The rows are grouped in 4 different ways at once. Each group adds its own fixed numbers to the row, and there is some noise. The rows also spread widely along 14 directions, which tell nothing about the answers.
(in the rows, 128 means zero)
Known rows, each followed by its group in each grouping:
[121 205 160 135 106 134 163 105 142  95 103  93 171 163  96 152 142 139
 142 131 145 144 165 143 160 110 129 139  93  89 142  95 159 127  60 114
 165 110] | K_636 K_791 K_996 Vus
[151  78  82 135 126 141 103 127 132 132 152 135  87 135 138 128 165 176
 112 142 109 129 133  36 136 154 134 135 173 142 114 154  99 130 116 153
 134 101] | K_807 K_699 K_732 zul
[159 159 102 127  87 148  98  70 173 132 136 111 103 108  70 147 160 110
 118 165 165 126 112  53 126 160 111  91 126  87 104 175  97 194 125 142
 110  72] | K_807 K_503 K_366 giku
[141 148 198 117 185  96 176 118  95 119  86 158 145 140 127 130  53 135
 143 102  96  85 130 137 144 108 114 145 101 137 134 126 118 104 137 175
 175 152] | K_744 K_589 K_996 git
[121 164 135 124  84 111 189  95 102 210 113 107 122  83  62 169 103 182
  88 109 106  96 162 103 163 132 127 181 109 173 132 134 128  90 129 106
 133 110] | K_636 K_791 K_732 ruk
[172 109  99 125 136 139  95 141 112  93 125 152 144 152 167 155 108 109
 143 178 166 169  99  79  82 183 101  89 133  82 117 153  97 162 116 193
  67 101] | K_744 K_699 K_223 zul
[121  73 109 157  83 130 108 104 112 172 117 122 129 145 125 137 162 139
 147 136 121 117 131  46 123 189 157 124 119 141 119 135 115 141 106 145
  96  30] | K_807 K_503 K_537 ruk
[155 119 127 122 182 124 148 177 140  80 144 145  92 119 159 161 129 125
 161 142  83 150 103 149 126  58 107 121 135  75 147  25 106 134 111 128
 201 175] | K_636 K_589 K_537 git
[153 125 138  99 157  89 161 187 123 122 134 150 121 124 181 170  68 105
 171 150  84 141  97 114 114 198 116 133 145 124 145 140  59 110 129 195
  56 131] | K_636 K_589 K_366 kori
[149 146  67  72 187 145 169 142 157 152 147 108  46  70  97 161 103 102
  87 126 102 147 110 108 109 148 105 105 158 112 110 145  64 143 174 154
 149 169] | K_636 K_699 K_223 kori
[119 151 159 152 154  98 147 158 128  75 168  95 111 155 162 120 156 142
 126  95 107 154 112  85 125  83 142  99 142 119 115  80 143 120  46 154
 187 135] | K_636 K_589 K_886 Vus
[141 138  92 110 180 121 146 125 168 130 154 157  76 109  75 150  91 153
 100 137 111 145 126 149 131 103  81 115 143 100 113 138 117 129 180 174
 148 145] | K_636 K_589 K_886 giku
[151 155  99 114 178 154 135 111  89 125 127  91 137 144 153 113 138 139
  76 113 126 136 118  50  86 110 153 132 171 142 108 134 132 108 112  92
 132 178] | K_807 K_503 K_732 zul
[169 124 159 127 167 144 153 118 187  57 160 119 113 134  91 124 126 174
 136  94  82 117 110 119 156  55 141 112 151 107 121  90 177 123 132 147
 178 159] | K_636 K_589 K_732 giku
[192 158 148 132 122 167 132 106 113  80  87 132 165 145 135 136 126 149
 146 155 132 112 131  95 140 104 137 158 135 110 149  73 140 113  91  81
 159 144] | K_744 K_699 K_996 git
[108  45 126 132 109 112  92 170 124 133 151 162 108 139 193 121 153 106
 140 153 132 135 126 134 137 167 128 123 135 145 129 159  73 143 130 166
  88  98] | K_807 K_503 K_223 git
[155  61 115 122 155 124 129 152  88 143 115 139 111 130 182 144 122 156
 136 114  77 104 112  55 119 160 144 151 158 143 123 114  96  94 139 162
 136 116] | K_807 K_699 K_366 ruk
[156  91 115 100 134 188 133 153 168  64 152  75 109 141 161 111 173 143
 130  91 114 142 113  91 150 120 179 111 157 124 129  87 134 111 104 128
 171 157] | K_636 K_699 K_223 zul
[102  94 126 151  99 129  65 149 153  86 224 144 111 132 153  73 168 121
 111 122 141 137 123 152 111  56 152 114 176 158 131 157 161 149 136  97
 104 166] | K_636 K_589 K_732 Vus
[126 165 155 111 123 174 138 128 123  88 108 107 149 143 156  86 142 155
 100  97 129  96 155 129 166 106 168 148 134 157 152 126 129  88 100  90
 179 163] | K_744 K_589 K_886 Vus
[101 121 138 127  48 131 104 119 159 127 223  81  90  91 124  95 203 122
  78 105 175 126 126 105 170 106 151 104 128 179 116 187 113 142 109 103
 120 126] | K_807 K_503 K_732 zul
[141 151 175 144 161 111 145 114 121  66 102 104 169 196 151 115 125 121
 168 119 104 133 133  69 110 143 144 117 136 104 123 104 145 142  58 180
 155 104] | K_636 K_699 K_996 giku
[130  70 124 129 134 127 106 163 131 120 160 164 111 100 160 114 106 100
 147 125 111 120  95 146 107 100 162 130 165 141 147 121 126 134 158 112
  94 168] | K_744 K_791 K_886 giku
[217 151 183 138 126 137 120  92  82  63 111 105 159 161 170 131 116 137
 113 146 174  92 104  17  96 131 108  98 111 112 131 138  98 153  85 179
 160 146] | K_636 K_699 K_732 zul
[ 95 161 109  99  93 134 145 127 136 178 158  84  78  56 109 132 170  79
  95 118 143 115 139 133 149 106 131 123 114 140 141 127  68 163 125  71
 175 144] | K_807 K_791 K_996 giku
[163  90 116 119 127 156 110 142 196  75 165 155  99 112 117 137 138 100
 194 151  94 137 103 135 146 123 147 115 160  92 140 107 123 163 133 136
 119 122] | K_744 K_699 K_996 kori
[148 115 138 143 116 122 141 145  97 132 105 141 136 130 150 149 136 175
 135 153  65 118 144 107 147 122 145 190 163 141 149  57 138  91  86  89
 148 125] | K_636 K_503 K_223 giku
[ 56 113  85 146 173 113 110 168 119 124 139 132 104 166 184 104 189  94
 145 128 110 189 154 145 107 108 129 129 153 101 115  94 122 141  72 118
 165 117] | K_744 K_503 K_996 git
[ 91  54 145 125  98 147 119 133 127 155 102 114 116 130 149  90 146  76
 149  86 129  92 132 106 127 171 184 110 103 156 133 156 100 164 132 150
 133  88] | K_744 K_791 K_223 git
[113 152 146  96 197 106 188 150 135 120 116 121 144 121 137 173 103  70
 186 117  81 150 123 163 126 154 128 107 105  75 139  78 111 139 109 161
 123 127] | K_807 K_503 K_537 ruk
[164 133 112 152 135 139 110  93 136 104 125 136 124 139  91 146 121 119
 136 149 137 135 111  84  92  88 125 104 132  82 123  98 162 179 117 132
 148 126] | K_636 K_791 K_886 zul
[125  89  68 153  88 161  91 119 135 149 124 139 157 166 118 143 170 159
 143 168 129 171 151 114 114 157 146 162 163 117 129 120 158 120 115  91
  51  77] | K_636 K_503 K_732 giku
[115 140 111  77 161 171 165 160 169 112 117  73 165 151 155 145 150  95
 167 107 128 181 131 150 127 186 159 101 118  89 138 105 110 118 106 133
  75 118] | K_807 K_589 K_732 giku
[ 85 151 102 119 140 146 173  97 162 170  97 102 122 111  53 137 131 126
 152 100  73 138 159  99 132 164 169 142 145 117 127 128 153 145 113 109
 120  81] | K_744 K_791 K_732 giku
[113  63 100 141  97 147 114 157 168 116 172 105  94 149 135 117 190 162
 124 106 128 166 135 118 154 118 149 121 146 142 107 102 143 112 110 145
 138  93] | K_636 K_699 K_223 git
[104 142 161 116 147 134 125 111 199  77 186 108  98 136  96  60 143 141
 102  72 107 110 132 115 160  87 168 101 161 159 110 181 150 132 135 153
 157 145] | K_807 K_589 K_886 giku
[122 184 158 145  92  85 134 110 114 138 161 140 128  73  96 157 101  87
 141 139 123 128 123 131 121 104 117 124 119 120 137 102 146 160  92 105
 112 126] | K_744 K_699 K_886 ruk
[106 120 124 126 128 119 143 124 130 156 129 107 130 135 125 169 159  73
 146 124 173 166 133 170 119 144 106  82  61  81 113 110 108 170 115 164
 116  90] | K_807 K_503 K_732 kori

New rows, each followed by its group in each grouping:
[125 137 148 125 184 106 168 108 122 132 118  90 116 158 112 122 110 110
 127  83 110 119 110  57  99 135 147  94 120 128  91 154 119 145 116 188
 150 106] | K_807 K_791 K_996 kori
[179 139 182 123 124 121 148 117 140  83 166 119 118 107 108 140 100 166
  99 115 118 106  95 118 161  62 131 130 133 145 123 115 161 103 132 139
 156 176] | K_636 K_503 K_223 zul
[126  90 131 154 136 117 117 126 128 127 148 138  85 110 114 133 157 110
 154 113 103 119 112  94 117  74 125  98 123 107 118  80 136 175 108 132
 192 111] | K_744 K_589 K_732 git
[104 108  97 149 150 123 115 149  71 152 129 130 135 145 167 120 149 110
 130 117 102 150 141 125  71  76 148 153 157 137 137  59 154 129 112  61
 143 161] | K_636 K_589 K_732 git
[179 125 115 144 200 120 134 117  70 128  90 167 120 141 134 159  72 181
  83 143 136 116 102  80  89  81  92 130 136 103 105 116 126 103 150 165
 175 160] | K_744 K_791 K_886 Vus
[123 174 116 117 149 149 151 122 167 106 108 115 101 101  98 137 155 132
 142 146  37 120 155  82 151 120 166 161 185  98 144  77 123 163  76  73
 186 132] | K_807 K_791 K_223 giku
[118 100  99 120 144 133 118 128 164 117 141 139  86 143 137 115 164 142
 119 140 123 134 160  82 153 178 117 122 148 128 114 193  74 148 124 191
 131  90] | K_807 K_699 K_732 git
[151  96 138 145 101 107 101 139 126  94 169 132  91 140 161 140 154 141
 105 157 159 142 106  77 134 132  92  87 121 115 107 151  87 152  95 200
 144 107] | K_636 K_503 K_223 zul
[138  90 169 201 142  46  96 121  61 126 139 188 148 181 155 128  86 146
 149 141 104 123 107  82  75  86 113 149 158 142 104 125 177 124 109 170
  94 112] | K_636 K_503 K_366 git
[112 120 190 163  96 110 114 109  99  99 137 104 156 170 164  95 176 137
 142 102 120 111 147  67 146 117 172 132 125 154 127 122 161 136  47 124
 149 104] | K_807 K_503 K_732 zul
[110 124 124  78 119 134 172 148 116 163 128 105  94 104 146 134 126 138
  93 112 138 113 151 139 173 177 123 150 108 163 146 159  44  86 143 152
 144 139] | K_636 K_503 K_537 zul
[ 93 142  86 118 112 145  95 142 149 137 141 172 146 116 125 134 131  91
 158 170 134 173 153 225 130 128 127 169 157 108 154 127 145 127 146  64
  53 140] | K_744 K_503 K_366 git
[170 150 141 149 121 121  87  65 142  89 149 143 102 130  80 106 106 144
  97 144 158  97 104  35 107  96 108 100 144 115  96 212 141 179 142 181
 140 119] | K_744 K_791 K_366 zul
[133  81 121 134  74 135  97 118 100 167 129 172 123  96 113 149 122 134
 109 140 166  88 153 217 143  68 102 163  85 130 152 109 134 130 203  98
 156 156] | K_636 K_791 K_366 ruk
[128 170 155 119 140  96 160 128 118 132 152 132 117 123 112 150  98 158
  83 120 149 131 139 172 145  91  80 130 100 140 124 146 119  98 146 163
 137 161] | K_636 K_589 K_732 kori
[180 169 103 158 140 135  87  86 101 114 133 167 138 130  92 146 116 169
  98 186 140 138 113  95  96  53  98 157 170 104 112 109 166 129 123  72
 136 150] | K_744 K_503 K_996 giku
[144  68  76 122 145 168 113 137 115 154  99 165 115  91 135 145 134 102
 171 144  76 117 137 125 102 138 153 159 164 103 160  67 119 154 147  77
 129 139] | K_744 K_699 K_732 giku
[106 177  49  75 164 159 135 114 159 164 143 108  58  77  76 121 127 115
  81 117 117 137 138  95 126 149 111 119 154 118 112 189  75 148 169 128
 149 142] | K_744 K_589 K_366 zul
[ 99 165  68 128 126 116 148 125 132 192 133 156  94  77  72 168 123 131
 129 164  53 148 165 123 131 146 127 183 180 122 140  98 129 134 115  62
 115 107] | K_636 K_503 K_886 ruk
[138 115 147 152  87 102  99 112  55 166 112 181 157  98 141 153  90  80
 152 159 140  96 129 131  91 135 118 143 104 133 155 113 121 160 131 105
  98 121] | K_744 K_699 K_886 ruk
[ 91 137  97 124 105 146 157 111 215 152 161  90  89  91  26 149 172 131
 177 102  50 150 143 105 174 133 177 128 145 108 129  79 159 155  98  87
 132  57] | K_807 K_589 K_537 giku
[155 178  89 138  85 154  76 106 166  90 149 150 139 133  96 153 148 117
 128 214 166 172 145 130 112 134  92 123 152  69 139 135 129 186 108 105
  81 111] | K_636 K_699 K_223 giku
[140 192 140 117 143 125 171 140 125 102 126 107 171 142 125 177 113 139
 150 139 120 170 127 149 128 106 119 135 107  87 146  56 151 102  85 114
 123 132] | K_636 K_589 K_537 ruk
[154 110 176 124 100 134 165 126 120 120 152  79 148 113 131 156 148 145
 122  81 156 117 111 133 161  91 144 110  75 140 123  76 153  94 115 127
 148 132] | K_807 K_699 K_732 ruk
[145 114 143 137 138 102 139 167  74 118 172 121 127 119 182 140 127 157
 104 109 118 136 116 127 116  62 127 145 150 153 130  75 146  76 111 109
 148 187] | K_636 K_699 K_732 ruk
[117 159 149 164 135  72 114 100  97 136 150 189 130 125  96 133  99 188
 106 162  73 104 154 111 143  75 112 196 175 159 126 138 167 105 116 103
 129 131] | K_807 K_503 K_537 ruk
[122 104  99  98 157 175 162 148  95 148  86  86 164 147 175 149 161  96
 140 100 139 157 142 166 108 142 152 123  96  94 143  45 123 108 121  97
 151 147] | K_636 K_503 K_732 ruk
[120 124 188 147  88 110 103 125 114  98 157 140 131 140 141  97 131 124
 129 121 136  88 136 141 138  83 139 131 114 160 148 129 132 136 118 127
 151 140] | K_636 K_589 K_537 kori
[100 135 195 165  98  80 131 131 124 104 206 104 145 120 127 115 128 109
 140  80 141 146  92 144 129  59 163  95 118 155 110 109 203 116  85 127
  97 130] | K_744 K_503 K_886 ruk
[ 80 149  52 114 151 173 124 114 204 127 137  96 116 138  61 130 165  69
 164 110 116 207 138 145  98 154 163  82 150  70 100 120 175 187 116 118
  95  80] | K_744 K_699 K_223 kori
[139 182 105 117 175 106 144 123 145 117 130 141 101 135 107 164  96 139
 109 163 118 157 128  93 118 161  81 124 153  87 105 178  91 135 127 193
 111 110] | K_636 K_503 K_366 Vus
[ 98 137 103 135 183 116 160 120  61 178  90 111 133 163 146 113 109 162
  83  85 124 141 153  82  90 147 137 146 145 156  98 133 134  76 111 151
 145 120] | K_744 K_699 K_886 giku
[127 159 168 104 132 151 165 111 111 127  64  95 168 111 125 152 130  63
 171 109  99  97 142 132 126 133 167 126  85  88 159  51 131 179  93  87
 182 131] | K_807 K_791 K_223 ruk
[145 135 172 133  77 112 131 127 138 109 156 106 174 152 132 141 118 158
 127 122 177 143 106 135 151 130 137 125 105 136 117 152 149  88 113 160
  48 107] | K_807 K_791 K_366 giku
[141 133  75  77 155 185 155 134 146 147  95 125 165 144 101 156  93 163
 114 126 113 158 145 176 129 161 139 157 140 119 133 118 149  75 182 110
  77 133] | K_636 K_589 K_223 ruk
[134 171  58  80 163 193 121  84 164 133  59 149  83 100  71 133 127 126
  89 177 106 104 173  88 132 174 104 141 152  83 132 180  65 186 165 130
 194 115] | K_744 K_791 K_223 ruk
[142 137 157 114 165 103 170 142 129 112 140 110  83  97 127 136 105  99
 148  91  63 104 109  93 126 121 145 121 150 128 130 102 106 142 118 156
 176 160] | K_636 K_699 K_366 kori
[151  97 123 149 139 150  91 165 135  49 175 124 137 172 200 100 154 153
 100 126 192 161  88 123 110  70 141  86 147 115 110 133 144 104 111 153
 120 161] | K_744 K_791 K_886 Vus
[ 91 112  90 114 104 103 122 138 101 200 152 163 112  89 118 154 105  92
 118 147 149 134 156 200 112 149  92 151 104 141 152 148  92 132 182 125
  82 130] | K_636 K_699 K_537 ruk
[130 196 178 136  84 148 135  67 173  71 126 118 160 149  65 107 136 139
 143 127 133 117 176 127 173 117 153 142 119 113 150 132 187 155  79 113
 151 117] | K_636 K_699 K_886 zul
[137 140 195 129 130 125 139 119 118  75 160  76 182 174 162  90 126 133
 111  82 160 130 105 105 113 109 166 103 130 155 114 158 174  97 109 154
  93 149] | K_636 K_503 K_732 ruk
[143 157 132 147 141 115 133 141  83 108 117 108 146 155 169 147 139 127
 125 141 131 164 128  88  93 105 125 131 139 111 125  66 140 128  61 112
 149 141] | K_636 K_699 K_223 git
[130 146 118 133 102 104 110 109 156 124 139 175 122 138  99 150 112 154
 128 187 123 136 149 115 154 184  89 151 147 111 122 199 105 139 138 184
  76  70] | K_636 K_503 K_366 ruk
[121 105 153 140  91 143 132 104 174 117 162 108  98 115  89 100 170 152
 142  98  83  98 129  82 179 102 191 147 158 163 131 123 153 125 102  91
 151 102] | K_807 K_503 K_537 git
[117 184  85  84 152 168 191 119 171 155 129  74 114  99  57 160 139 142
 112  96  93 159 147 138 145 123 142 136 134 107 127  91 147 109 134  89
 150 133] | K_636 K_589 K_732 ruk
[114 126 201 155  89 111 135 128 122  75 139 116 187 188 157 114 135 146
 136 106 174 130 143 164 153 105 143 116  82 131 136 117 171 106  87 172
 124 110] | K_636 K_791 K_886 ruk
[129 124 159 142  80 134 110  95 117 115 137 124  99 107 123 108 167 132
 115 119 134  74 143  74 155 109 134 126 110 141 138 128 108 160 100 130
 209 109] | K_744 K_699 K_537 ruk
[148 121 141 138 149  85 177 169  77 138 146 116  98 107 162 190 127 142
 127 116 111 151 116 123 120  83  98 127 109 119 124  36 112  99  91 142
 174 159] | K_636 K_699 K_732 kori
[132  65 143 144 125 140 128 156 145  76 124 128 158 204 175 110 141 205
 141 106 104 143 144 125 159 145 162 154 157 147 121 113 165  66  99 177
 113  98] | K_636 K_699 K_223 giku
[ 98 123  90 117 108 134 146 119 139 181 109 136 128 127  91 137 112 168
 126 137  80 121 166 100 140 190 159 187 166 160 142 165 119  99 145 120
  73  81] | K_636 K_791 K_537 ruk
[ 85 121  81 104 168 113 149 163 187 134 166 141  43  92 115 133 140  96
 127 135  79 156 139 140 146 175 118 109 163 112 121 168  62 158 138 180
 135 114] | K_636 K_503 K_886 Vus
[121 146 127 124 147 147 137 140 150  85 141  92 125 151 142 125 161 127
 125 106 149 171 114 135 136 103 143 105 132 101 103 106 150 105  97 135
 141 135] | K_744 K_503 K_366 kori
[175 132 158 141  81 140  99  80 111 127 116 178 164 131 100 140 113 186
 100 164 167  79 155 151 160  89  96 162 102 136 145 142 137 119 163 108
 123 136] | K_807 K_589 K_732 giku
[148 145 149 144 119 116 125 106 118 111 110 137 128 155 117 132 114 191
  98 142 126 120 128  67 142 139 108 125 126 135 105 158 126 115 101 184
 139  84] | K_744 K_589 K_223 giku
[149  74 112 144 133 112 125 126 107 158 155 154  88 109 108 153 124 179
 112 125  91 111 121  90 137  92 113 139 140 144 114 118 129 117 149 141
 152 123] | K_807 K_589 K_732 zul
[133 195 144  98 131 132 119  76 126 130  85 175 138  87  74 142  69  76
 116 174 143  86 150 151 115 134  89 126  98  92 150 182 101 206 170 138
 138 141] | K_744 K_791 K_223 ruk
